There are 8 hidden switches. A switch that is on adds its own fixed numbers to the row, and there is some noise. The rows also spread widely along 10 directions, which tell nothing about the answers.
Some rows, each with its switches (1 for on, 0 for off) after it:
[-18.6  12.5 -15.7  -6.6  -2.6  50.6  -5.8 -30.9  21.8   1.6  37.7 -27.4
  17.4  -1.0 -16.8  32.4  23.1  27.3  24.7  -3.5 -13.4  -4.9  49.7  36.4
  -8.4 -31.3  18.7  26.3 -34.8] | 0 0 0 1 0 1 1 0
[-34.0  13.9 -40.4  32.5 -12.5  48.7 -44.6 -25.4  32.0   4.7  32.7   4.8
  30.2   7.1  41.3  42.5 -10.0 -11.3   8.7 -25.7 -11.0 -60.0  33.9 -14.2
 -18.0   8.9 -24.1   9.7 -15.5] | 1 0 0 0 0 1 0 0
[ -3.0  18.8 -10.2 -22.8  -0.2  46.1   8.1   8.5  32.5  12.3 -24.5 -40.6
  -6.5   4.2  -4.0   2.7   9.7  19.8  32.8  -2.3  26.9 -52.3  70.8   8.1
 -13.0  38.8   6.3 -30.0 -20.2] | 0 0 1 0 1 0 0 1
[  0.8  29.4 -35.2  43.9 -22.9 -34.4 -38.7  15.2   2.3 -29.3  14.3   6.3
  27.0  -4.2  10.3  -6.7  18.9 -28.6 -37.8   7.4 -18.2  13.0   7.6 -22.6
   5.1  -3.7 -16.1   1.0  -2.5] | 0 1 1 1 0 1 1 1
[ -6.1  24.1  -3.2  62.8  32.6  -7.3  27.5  52.7  56.5  53.3 -28.6 -21.9
 -30.3 -42.5 -32.6  17.0 -16.6  12.2   1.4   7.1 -10.6   9.2  22.7  35.7
 -10.3  25.4 -11.0 -17.9 -37.8] | 0 0 0 0 1 0 0 1
[  7.5  30.5 -10.8 -20.2  15.7  18.1  75.9  -0.5  15.4  -8.2  16.3 -29.4
  20.5 -22.5 -58.5  -1.4  -2.0  19.2  26.1 -17.5 -20.1 -44.5  57.9  39.4
  -2.6  23.5  31.0  19.6 -45.0] | 1 0 0 1 1 1 0 1
[ -5.0  58.9 -51.8  66.3  40.7  23.7 -30.9   2.8  -4.4  32.0 -22.5  25.4
 -22.1   1.2 -11.7  37.0  12.8 -11.0 -32.1  24.8  20.6   8.2 -20.3   7.4
  13.6 -17.8  -3.8  -4.7 -31.3] | 0 0 0 0 1 0 1 1
[-15.8  27.7 -27.6  89.9  18.0 -16.2 -29.2   3.3  40.8  14.0  20.4   3.9
  23.8 -28.4  26.3  19.0  -5.2 -12.4 -36.2  -5.8 -28.4  -2.6 -18.5   4.7
   3.8 -12.6 -22.5   7.1 -17.8] | 1 1 0 1 0 1 0 0
[ 23.8   2.2 -37.2  -1.0  28.1   1.7 -48.6 -10.5  -3.3   6.8  -9.1   5.7
   8.2  -5.7  10.8  -2.0   3.3 -18.4 -36.1 -18.0  20.0 -36.9  10.5 -23.9
  14.7  26.0  11.1 -35.0  -1.0] | 0 0 0 0 0 0 0 1
[-33.6  51.1 -85.9  16.2  14.4  26.0 -30.9 -17.3 -54.8 -39.3  25.6   1.4
  38.5  10.3 -12.6  18.8  13.0 -42.0 -39.3  -1.2  20.8 -24.7   8.9  -0.5
   1.0   0.7  13.1  18.9 -40.8] | 0 1 0 1 1 1 0 1
[ 20.8  25.1   0.5 -39.2  31.7  36.6  52.5 -31.3   7.9   7.2   1.6 -10.4
  14.9  -6.3 -42.7   9.5   1.7  20.5  38.0  -9.6  -7.3 -39.9  48.1  35.2
  19.8  21.0  38.7  24.1 -26.1] | 1 0 1 0 0 0 1 0
[  4.6  13.0 -47.8  25.0   2.3 -13.6 -44.5   2.9   1.7   4.3  29.5  13.0
  21.5 -26.0 -13.9  21.7   7.4 -37.6 -39.2 -13.1 -26.9   0.7  33.9  -9.4
  -2.2  10.7  -0.8  10.2 -15.2] | 0 1 0 0 1 0 1 1
[-22.9  55.2 -51.7  60.2   5.0   3.9  -1.3  32.7  13.7  14.6  -6.7 -14.2
   1.9 -23.8 -19.3  12.5  -4.5 -10.6 -18.8 -11.9  -5.3 -23.5  21.7  11.3
 -13.3  22.6 -18.3 -13.3 -46.8] | 0 0 1 0 1 1 1 1
[ 27.9  13.3 -11.3 -50.8  12.1  54.1  38.8 -15.5   1.4  -1.9  -6.0  -3.8
   0.8   7.0 -57.0  15.9  11.7  15.4  47.6 -12.5  -0.9 -48.3  74.9  26.2
   8.8  26.9  44.4   7.7 -20.7] | 0 0 0 0 0 1 1 1
[-29.4  33.5 -42.8   3.2  -9.6  25.0 -41.9 -19.5 -28.5 -51.4   5.1 -14.8
  39.8  21.6  38.7  -1.5   9.2 -14.0 -23.0   8.8  35.6 -26.1   1.9 -17.1
   5.7  -6.3   3.9   0.2 -11.9] | 1 1 0 0 0 1 0 0
[-14.7  19.3   4.2 -17.0  18.7  20.3  53.0   2.6  13.0 -14.4   1.5 -20.1
  17.3  -1.5 -22.6  -0.8 -22.6  -0.1  44.5   3.6 -12.4 -25.8  42.1  32.3
   2.3  39.6  11.9  24.0 -25.0] | 0 0 1 0 0 0 0 0
[-30.4  50.5 -26.9  40.8  10.0  -7.7  -3.6   6.2   0.3 -29.8 -10.8 -41.8
  32.1  -1.6  29.3 -23.8   2.3   3.3 -19.4  23.4  16.3  -0.6  -4.2  12.4
   4.0  -4.9 -13.3  -4.2 -28.0] | 0 1 1 1 0 0 1 1
[ 19.6  33.1 -24.4  -8.5  14.6  30.3  17.4 -42.6 -16.5 -37.1  -2.9  16.8
  29.8  48.2  23.0 -26.6   3.5   8.2  -2.1  -4.3  13.5 -87.4   1.6 -43.8
   8.0  13.9   4.4 -11.2   9.7] | 1 0 0 0 0 0 0 1
[  0.1  39.2  -8.3  16.3  32.2 -25.6  25.7  51.3 -16.4 -31.9 -36.4  27.6
  -0.7  -5.0 -33.5  -1.9 -25.1 -43.4  -4.5  39.3   8.3  29.5   0.3  24.2
  35.8  44.4   6.0  25.4 -11.9] | 0 0 0 0 0 1 0 1
[ 11.1  29.7 -38.2 -16.8  21.7 -22.4 -35.2   2.6 -20.9 -24.5   0.1   4.4
  22.1 -15.3 -13.8   2.3   9.9 -34.5 -42.2  15.2  20.7  17.8  14.1   0.0
  26.6  12.4  18.4   7.1 -13.6] | 1 0 0 1 1 0 0 1
[-11.2  37.6 -24.7 -25.3 -13.8  40.3 -41.4 -24.1  -0.9 -28.5   6.1 -23.1
  17.6  21.9  10.3   8.1  39.7  22.9  -8.5  29.8  36.7   7.8  25.3  12.0
   8.0 -46.6  18.1   4.9 -18.2] | 1 0 0 0 1 1 1 1
[ 24.8  22.4  -0.4  10.3  41.3   0.4  27.5   8.4  30.9  19.4 -15.9 -20.5
  11.0 -42.9 -33.6  -3.6  -3.7  22.1   1.9  -0.6  -6.1  -0.9  19.2  53.1
  27.3   0.3  30.1   0.4 -29.4] | 1 1 0 0 0 1 1 1
[ -6.6  51.7 -46.2  47.8  19.7  22.7  -7.0 -15.0 -18.5  -5.3 -10.2  -9.1
  -3.5  19.9   0.3  -6.1  20.7  21.0 -31.0   3.6  22.7 -32.0 -28.2 -13.8
  -6.9 -31.5   5.2 -35.2 -33.5] | 0 0 0 0 0 1 0 1
[-21.8   7.0  17.9  12.2   6.8  46.4   1.7   9.1  62.1  21.6 -36.6 -56.6
  -6.9   5.7  43.4  -7.5  -5.5  53.7  34.4  10.1  29.7 -36.3  31.0  16.5
 -13.8   9.9 -10.8 -43.6 -12.0] | 0 0 0 0 0 0 0 0
[  9.7  39.8 -25.8  23.6   0.3  26.0 -55.6 -21.4  11.6   3.0 -13.7   8.2
   4.9  28.8  39.2  -0.7  48.1   7.7 -26.0  13.7  22.8 -32.3   0.2 -38.3
  13.9 -10.7 -11.2 -27.7  14.6] | 0 0 1 1 1 0 1 0

New rows. What belongs after each?
[ 11.5  13.7 -36.3 -18.1  39.3  15.7   0.9  11.6 -20.9 -15.0 -20.9  21.8
  21.9  -6.4 -19.7  13.7 -32.2 -51.7   5.3  -6.3  15.1 -43.5  45.6   5.1
  26.6  78.9  16.0   8.8  -6.6] | 0 1 0 0 0 0 0 1
[ 43.8  26.8 -35.0   0.3  35.9   4.9  -2.8  -7.6  16.2  16.4  -9.3 -20.3
  21.9 -39.1 -19.7 -12.3  22.9   2.2 -27.2 -35.9  11.7 -69.0  30.0   7.5
  21.6  34.5  30.6 -35.9 -14.6] | 1 1 1 1 1 1 0 1
[-14.0  18.0 -12.0  -6.6   9.7 -15.9 -22.7  18.6  -3.5 -20.6 -18.5 -29.3
  11.8 -14.4  -2.6  -6.3   5.5  -2.3 -18.0  19.7  22.6  38.5  19.0  17.7
  20.3   7.3  11.5  -3.6 -17.5] | 0 0 0 1 0 0 1 0
[ 24.7  28.9  -6.1  12.8   5.9   1.1  50.2   5.4   5.0 -39.1  -3.7  -0.4
  35.4  11.7  -0.6 -42.6  10.5  -1.0  -5.1  -9.5 -18.0 -73.4  21.8 -19.7
   2.9  40.5   0.0 -10.8   9.6] | 0 1 0 1 1 1 0 1
[ 27.2  -8.9  21.7  18.8   4.2   2.9   8.8  28.0  72.4  51.8  -9.3  -2.0
 -26.5 -30.2 -28.6  19.7  19.2  18.9  14.4  -4.4 -29.5  -3.3  54.6   7.3
  -6.8  28.1  -0.8 -15.1   1.0] | 0 0 0 1 1 0 0 0
[ 22.9  27.5 -10.9  35.0  54.5 -25.6   8.3   3.2  20.6   6.7 -13.9   5.6
  25.1 -27.9  12.2 -25.3 -16.8 -17.2 -27.4  -2.3 -12.2 -26.1 -17.6  15.8
  39.0  26.1  -3.0  -7.5  -9.3] | 0 0 1 0 0 0 1 1
[ -1.4   9.8 -23.0 -29.5   3.8  18.4 -33.7  22.8  -4.5 -35.1 -22.8   2.7
  21.0  -1.5  -6.3  19.4  -3.2 -40.9  12.1  20.2  28.4  -1.1  58.4  16.1
  26.2  46.0  17.5  11.4  -0.2] | 0 1 0 1 0 1 0 1
[-16.8  48.1 -25.5  -1.2 -22.4  30.3  28.7 -17.5  -1.9 -53.8  25.8   9.6
  44.3  34.1   9.2   0.0   9.2  -8.4  13.8   8.0 -20.4 -45.0  38.9 -11.1
  -3.4   3.9 -11.5  42.4 -11.4] | 1 0 0 1 1 1 1 1
[  0.6  41.9  -7.2  17.2   4.1 -65.8 -19.0  13.4  -5.3 -56.3  14.8  -4.9
  45.0  -9.0  23.2 -49.8  10.8 -27.7 -60.5  32.3  -1.8  33.1 -37.9  -0.2
  29.5 -17.3  -2.1  14.0  -1.8] | 1 0 1 0 1 1 0 1
[-30.0  13.7 -18.3   4.2  13.7   1.9  17.5   9.4   6.2  -0.2  15.7 -33.7
   5.1 -26.0 -35.5  20.5 -13.2  -0.2   9.7  -5.6  -8.6  14.6  42.1  33.8
 -11.9  16.8  15.1  14.1 -46.3] | 0 0 0 1 0 0 0 0
[-39.6  21.8 -30.0 -10.9 -49.3   3.8  19.5 -14.2 -16.6 -46.2  53.5 -28.0
  25.1  28.1 -21.9   2.7  12.5  -0.7  15.3 -11.6 -29.3 -15.4  52.9 -25.3
 -44.5   7.2  -1.8  24.7 -30.6] | 0 0 1 1 0 0 0 0
[  0.7  15.2 -20.6 -19.8  41.8  52.5 -31.6 -25.7   2.5  -3.8  -9.9  37.5
  23.7   9.4   7.6  40.9  -1.5 -32.9  20.5  24.7  12.6 -10.6  33.2  25.2
  45.0  21.5  15.6  41.2   3.5] | 0 0 0 1 0 0 1 0
[-18.0  24.6  -3.9  13.8   9.8  50.4  41.1  -3.2  49.2  -0.1   6.1  -6.1
  26.2  -0.7  -6.1  27.1 -23.5   4.2  54.2   5.0 -28.1 -39.8  60.2  47.9
   3.9  22.7  -8.2  40.6 -26.5] | 0 0 0 1 0 1 1 1
[ 32.5   6.2  31.3  18.1  38.8  -0.8  18.7  -2.3  51.1  42.1  -8.8 -13.7
 -20.2 -29.6 -34.7   0.6  20.0  45.7   4.9  15.4 -19.4  33.7   5.9  44.5
  16.9 -30.6  26.2  -5.4 -16.7] | 0 0 0 0 0 0 1 0
[ 54.4  16.9  40.7  -9.9  40.8  -0.4  19.5  19.0  42.9   9.1 -53.7  12.2
  -6.0  -4.2  -1.8 -28.0  13.3  15.7  11.4  39.4   6.4  -1.5  12.0  22.9
  47.9  19.4  12.5  -8.7  20.9] | 0 0 0 0 1 0 1 1
[-15.4  34.6  -8.6  27.4  -5.2   3.1   4.4  -3.4   2.7 -26.3   2.3 -19.1
  18.5  17.6  12.3 -12.8  16.8  18.3  -7.6  21.0  -1.4   8.5   4.1  -6.4
  -5.4 -17.3  -7.1   6.9 -12.6] | 0 1 0 1 0 0 1 0
[  6.7  29.1  -5.0  -9.3  31.2  13.6  -3.9  -0.3  11.7 -14.0 -18.3 -12.6
  20.8  -1.9  12.5 -13.2  12.9   2.7  -6.4  26.3  17.1  -5.0  21.6  25.4
  31.2   6.7   9.0   2.9  -8.5] | 0 0 0 1 1 0 1 1
[  0.3  40.4 -54.6  18.5  45.4 -18.2 -11.1  28.1 -24.1  -6.9 -12.1   5.3
   8.5 -33.5 -42.5  11.0  -5.6 -43.7 -46.4   0.4  17.2   3.4   6.2  22.3
  27.9  35.3  18.2   0.3 -35.6] | 0 0 0 1 1 1 0 1
[-11.5  37.8 -16.3  35.4  34.3  40.3 -56.7  -6.9   6.3   2.8 -46.0 -20.6
  -1.4  14.2  37.0   5.4  32.6  20.8 -20.0  42.2  64.8   6.3 -24.8  17.4
  32.2 -30.4  10.3 -30.2  -4.1] | 0 1 0 1 0 1 0 0
[-17.7  10.1  11.7  32.7  -6.3  22.5 -46.9   0.3  46.6  -7.2  -3.9 -10.9
  17.6  17.3  65.0  -4.3  17.2   9.0  -0.3  43.5  10.9   4.8   4.1  -1.3
   1.3 -18.3 -24.9  -4.7  16.2] | 0 1 0 0 1 0 0 0
[-37.7  45.2 -37.1  26.0   6.1  29.0 -30.6 -10.9 -20.2 -25.7  13.2  11.4
  22.5  20.0   9.8  29.5  10.3 -21.7  -7.1  39.5   9.3  26.0   4.9  12.3
   2.6 -19.4  -6.5  44.2 -24.4] | 0 1 0 0 1 0 1 0
[ 17.9  11.1  14.4 -12.8  38.6  50.4  -3.7 -16.9  44.6  -4.1 -26.9 -12.2
  35.0   7.3  42.0 -13.5   8.2   8.5  24.7  28.2  23.0 -51.8  30.7  28.3
  33.8  21.0   7.6  -4.2  19.4] | 0 1 0 1 1 0 0 1
[ -4.6  35.2 -46.9  41.2   4.0   0.2  -1.1  -8.1 -14.7 -12.3  31.4   5.4
  20.3  -8.7 -31.2  13.7   8.1  -9.9 -24.1 -11.7 -26.8  -7.7  10.6   6.1
  -7.8 -15.0   7.4  17.4 -35.9] | 0 1 0 0 0 1 1 1
[ 13.2   7.5 -15.0 -25.3   5.2  10.7  17.7  13.0   3.7 -27.2 -26.7 -47.2
  27.5  -6.2   3.2 -42.2  -5.5  16.1   4.7 -23.8  24.8 -70.6  42.6  -5.9
  -0.6  48.8  18.0 -47.0  -9.3] | 0 1 0 0 0 1 0 1
[ 26.5   3.0  27.9  45.0  43.7 -17.9   8.6  15.9  74.3  55.3 -19.1 -14.2
 -17.8 -42.3  -2.5  -5.2  -1.8  24.3   0.6   3.5 -21.5   0.1  -2.2  29.9
  18.2  12.0  -1.3 -25.5  -4.7] | 0 0 1 0 0 0 0 0
[  1.6  20.1 -14.1 -32.3   0.0  33.0  -7.6  14.4   2.8 -28.1 -39.6 -25.9
  11.9   8.0   9.1 -13.2   2.0   5.8  14.8   6.4  37.8 -33.7  47.6   3.6
  13.8  34.4  10.8 -21.6  -6.7] | 0 0 0 0 0 1 1 1
[-22.4  57.3 -10.9  61.9  20.5  51.2  48.7 -14.5  42.4   8.2   1.3 -11.2
  12.6  23.3  15.4  -0.6   0.7  22.3  29.3  15.3 -16.1 -63.3   0.9  24.0
 -10.8  -9.1 -19.9  11.3 -31.6] | 0 0 1 0 1 1 0 1
[ -2.2  22.1 -24.7   0.2 -25.5 -11.6  16.9  -3.2 -12.6 -58.8  22.8  -2.7
  36.3  25.0   0.5 -26.6   5.2 -13.9 -13.3 -10.9 -18.9 -40.0  22.4 -36.8
 -10.7  16.0  -3.6   2.2  -3.7] | 0 0 0 1 0 1 0 1
[-28.3  46.4 -28.1  41.3  18.6  25.1 -29.5  -6.3   9.0 -13.7 -20.9 -11.7
  19.7  17.9  49.4   0.3  -0.9  -0.4 -10.7  31.4  24.7 -12.4  -9.3   1.2
  15.9 -12.0 -21.6  -2.8 -15.7] | 0 0 0 1 0 0 1 1
[  4.9  15.8 -10.0   2.3  45.4  53.9 -59.9 -41.6  34.6   5.9 -10.6 -17.3
  40.9  -5.5  58.0   4.5  16.4   6.4   4.0  18.5  29.1 -35.0   1.4  39.5
  46.8 -16.1  13.7  -0.7   3.9] | 0 1 1 0 0 1 1 0
[-26.0  43.1 -19.1   9.9   2.4  20.8  12.9  14.4  10.5 -19.5 -11.1   4.2
  12.8  12.6   5.7  20.9  -9.0 -25.1  22.4  21.5   5.9 -18.0  38.8   4.0
   5.8  43.0 -14.0  29.8 -12.5] | 1 0 1 1 1 0 0 0
[  0.9  -9.2  -0.5 -24.7  -5.5 -23.6  -9.7  34.1  35.7  -5.5   6.4 -35.9
  16.6 -53.0 -31.2  11.3  -9.8  -8.3   5.5   0.0  -9.1  28.3  63.3  45.2
   6.4  25.6  24.8   5.6 -26.1] | 1 1 0 0 0 1 0 1
[ 15.3  25.5  19.4  26.6  12.8  25.8  28.4 -19.9  80.8  20.6   3.8 -30.3
  20.8  -8.9  22.2 -10.7  10.9  46.8  27.1  -2.6 -26.9 -46.7  25.2  32.0
  10.6 -18.1  -3.5  -1.4 -12.2] | 1 0 1 1 0 1 1 1
[ 13.7  44.1 -35.4 -25.8  30.4  56.0  29.7  -4.8 -12.5 -10.8 -20.6  14.3
  11.9  14.9 -40.0  16.0   6.9 -21.6  25.6  -4.3  19.4 -74.4  55.2  16.1
  24.1  53.9  25.6   9.7 -15.5] | 0 0 1 1 1 1 0 1
[  0.5  55.3 -22.2  60.4  52.7  42.5  -1.5  -9.4   4.4  20.7 -39.5  18.9
  -7.2  25.1   9.6  16.1  14.7   3.7   2.7  32.5  28.3 -23.0 -25.6   6.6
  23.7   1.8   0.8  -5.6  -4.9] | 0 1 1 1 0 0 0 0
[-24.0   2.6  -0.4 -12.0  -4.4  45.1 -10.3   0.8  31.0 -20.4  -1.4 -27.8
  32.6   3.7  22.1  17.8  -4.2  -2.1  42.9  13.0   9.0 -24.0  59.2  28.9
   5.7  24.0   2.6  19.0  -5.6] | 0 1 0 1 0 1 0 0
[ 40.5  31.7 -18.7  30.9  33.4  12.9 -54.8  -9.1  20.7  27.0 -33.6  22.8
 -13.6   5.8  11.3  20.1  33.3  -1.8 -19.3  26.7  30.4  -3.7  -5.9  -8.9
  32.6 -10.1  13.7 -20.9  10.1] | 1 1 1 1 0 0 0 1
[ -9.4  44.9 -13.1   5.7  40.1  11.1  41.6  18.9  -1.3 -17.3 -45.0 -40.7
  13.9 -15.9  -6.6 -33.7 -17.8  18.6   0.5   5.7  30.5 -29.5   5.3  37.2
  20.1  27.2  11.0 -23.7 -36.5] | 0 0 0 0 0 1 1 1
[-21.2  37.7 -12.2  38.0  -4.9   2.3  46.7 -21.7  31.0  -6.7  46.8 -37.3
  26.7   1.0 -11.4 -10.8   4.4  27.4  12.4  -4.8 -48.7 -18.3  20.8  20.4
 -26.0 -25.8 -10.5  21.8 -45.3] | 0 0 1 1 0 0 1 1
[ -7.3   8.1  -1.7   2.9   1.1 -27.9 -27.7  42.3  20.5 -17.5 -29.1 -40.9
   4.6 -18.9  18.6 -21.6  -7.2  -3.0 -20.3  19.2  24.3  21.0  22.1   1.2
   8.4  29.5  -5.6 -33.9  -7.6] | 0 0 0 1 0 0 0 1
[  2.2   0.1 -24.5  31.4   3.5  27.2 -67.9 -21.9  46.3  37.2  14.4 -33.4
   4.9 -21.0  19.5  21.9  33.8  20.9 -15.3 -13.2   3.3 -19.9  20.9   9.3
  -7.4 -24.2  10.8 -35.0 -16.5] | 0 1 1 0 0 1 0 0
[ 12.3  -7.3 -22.6  -2.5  20.2 -35.2 -11.9  -8.4  20.2  23.1  32.1 -56.1
  15.4 -57.4 -29.8 -15.9  13.1  11.6 -36.2 -45.2 -19.9 -11.9  27.0  12.6
  -3.9   9.8  26.4 -33.5 -39.2] | 0 0 1 1 0 0 0 0
[ 16.1  12.0   9.2  16.3  80.8 -25.2  16.2  15.5  12.0  -2.8 -37.6  -4.9
  30.2 -37.3   7.6 -27.6 -31.3 -20.3 -18.7  13.0  10.3  -6.5 -20.0  41.6
  56.2  45.7  14.9  -2.7  -2.5] | 0 1 0 0 0 0 0 0
[-17.5  26.3 -40.6  33.7   9.3 -33.0 -22.5 -12.4   4.0 -28.3  39.5 -36.4
  49.1 -24.9  23.1 -22.2  -2.6  -4.5 -53.5 -15.4 -10.2 -11.7 -16.5   3.4
   4.5 -22.3  -3.7  -6.6 -32.8] | 1 0 0 1 0 1 0 1
